There are 3 ways to turn a row about zero (a turn may also mirror it). The second row of each pair is the first, turned, with some noise. The first 21 pairs use one turn. New pairs use 2 turns, one after the other, and a turn may come again.
Known pairs, each followed by its turns in order:
[-31  30 -32 -39 -19  46]
[ -3 -66 -25  -9 -29 -38] -> k586

[ 39  -1  -9 -43  -6 -37]
[46 -3  2 -5 29 44] -> k268

[-39  11  39 -47 -44  30]
[  5 -67   7  36  28 -38] -> k586

[-38 -14   8  37 -17 -32]
[  4  49  -6 -13 -45   4] -> k433

[ -6   7 -35  24  29 -26]
[-35  -8 -14  33 -11  37] -> k268

[ 22 -45  12 -16 -38 -37]
[ 20  16  42 -37  10  43] -> k268

[  7 -22 -15 -33  -4 -17]
[-10  12 -11  -8  29 -29] -> k433

[ -9 -39  -5 -36   2   7]
[  0  11 -14 -50  15  11] -> k268

[ 14  45 -44  38 -28 -16]
[ 20   5  -2  56 -51  20] -> k268

[ 32   4 -46  -5  22 -37]
[  6  40 -45 -44  -1  10] -> k586

[ 13 -13   7 -48 -13  29]
[15  1  0 23 50 -9] -> k433

[ -6 -23  38  -4 -30 -35]
[ 16  42  34   2  -7 -28] -> k433

[ 28 -44 -18  34  15 -38]
[-51  13  -2   5 -38 -38] -> k433

[ 36 -30  15  38  34 -25]
[-53  -5  31  16 -36 -16] -> k433

[ 13 -38  44 -14 -34  -9]
[ 16  10  45 -42  18  -5] -> k268

[-12 -19 -37  39 -35  -5]
[-31 -15 -26   4  -7  55] -> k586

[-21 -31  35 -19 -40 -42]
[ 11 -14  10  16  67  19] -> k586

[ -5   8  -9 -16  10 -30]
[  4 -24  -9  -2   2  26] -> k268

[-23 -14  -4  44   5  23]
[ -8   9 -22  25 -32  26] -> k433

[-31 -30  -7  19 -43  46]
[-38 -56  14  13  -9  22] -> k586

[ 17   9 -17 -36 -30 -32]
[ -3  -3 -42  -8  38 -15] -> k586

New pairs, each followed by its turns in order:
[-24  -8   4  30  16 -27]
[44 -1 -9 -8 13  3] -> k433 k433

[ 0 -6 10  4 35  8]
[-31 -21 -13   6  -5   7] -> k268 k268

[-27  37 -20 -45  -3  38]
[ 17  38 -12 -10 -14  60] -> k268 k268

[ 17  14 -11  -5 -29 -32]
[ 22 -11  10  -8  16  36] -> k433 k268

[-48  45   0 -38 -25  15]
[ -8  17 -26   7  10 -75] -> k268 k433

[-26  21  35 -32 -25 -11]
[-17  29  16  24  24 -49] -> k268 k433

[-46 -13   2  26   3   5]
[ 4  1  4 51  3 -4] -> k586 k433

[-27 -42  40 -17  37 -23]
[ 15 -13  10   1  69 -21] -> k586 k268

[-4 -2  3  5 46 35]
[ -7  -4  -5  37  41 -10] -> k586 k586

[-46  -5 -18  26 -15  24]
[-46 -26  27  -2   7  20] -> k586 k586

[ 40 -29   2  -7   3 -42]
[ -7   9  40   2 -29 -36] -> k268 k586

[-14   9  13 -32 -38 -34]
[  3  34  12 -46 -22  13] -> k586 k586

[ 45 -39 -34 -39  18  43]
[-80  -2  -9   8  -9  29] -> k433 k268

[38  3 14 31 -4 32]
[ 28 -25  -6  43 -11  18] -> k586 k586

[-28 -25 -39 -47 -24 -19]
[-27 -30 -15 -63  19   1] -> k433 k433

[ 23 -48  38 -33  45   8]
[-52   1  16 -27  41  41] -> k268 k433

[-41 -31  47 -18 -38  32]
[-48  49  30  38 -16   8] -> k586 k433

[-14  25  19  43  42 -33]
[-10 -54  11  30  25 -34] -> k433 k586

[  7  48  39  38   5 -36]
[-23  36 -25  41 -46  14] -> k586 k586

[-38 -39   2 -49  47  19]
[-15 -22 -65 -41   1  30] -> k268 k268

[ 40 -39  23  10  36  32]
[-27 -16  26 -52   1  48] -> k268 k433

[ 22 -42   3  16 -47 -32]
[ 22 -31  42  31 -24  42] -> k433 k268

[-23 -27  18 -23  -4  36]
[-17  49  26  15   7  -2] -> k586 k433

[ -5  22 -40  -7  18  34]
[-24  39 -38 -20   2   8] -> k433 k268

[-47 -41 -10  35 -16   4]
[ 61  35  -4 -22  22  11] -> k268 k433

[-40   5  27  29 -40  -3]
[  6 -16   8  33  60  11] -> k268 k586

[-32  43  -5  -3  27  33]
[ 36  28  43  -7 -14  23] -> k586 k268

[-31  24 -12  29  48 -45]
[ 40 -16 -26 -53 -24 -33] -> k433 k268

[ -5 -35 -38  15  41  16]
[-18 -27 -42  11 -40  -9] -> k268 k268

[ 38  25   0  42   0 -48]
[ -4 -26   1  13  68   6] -> k433 k586

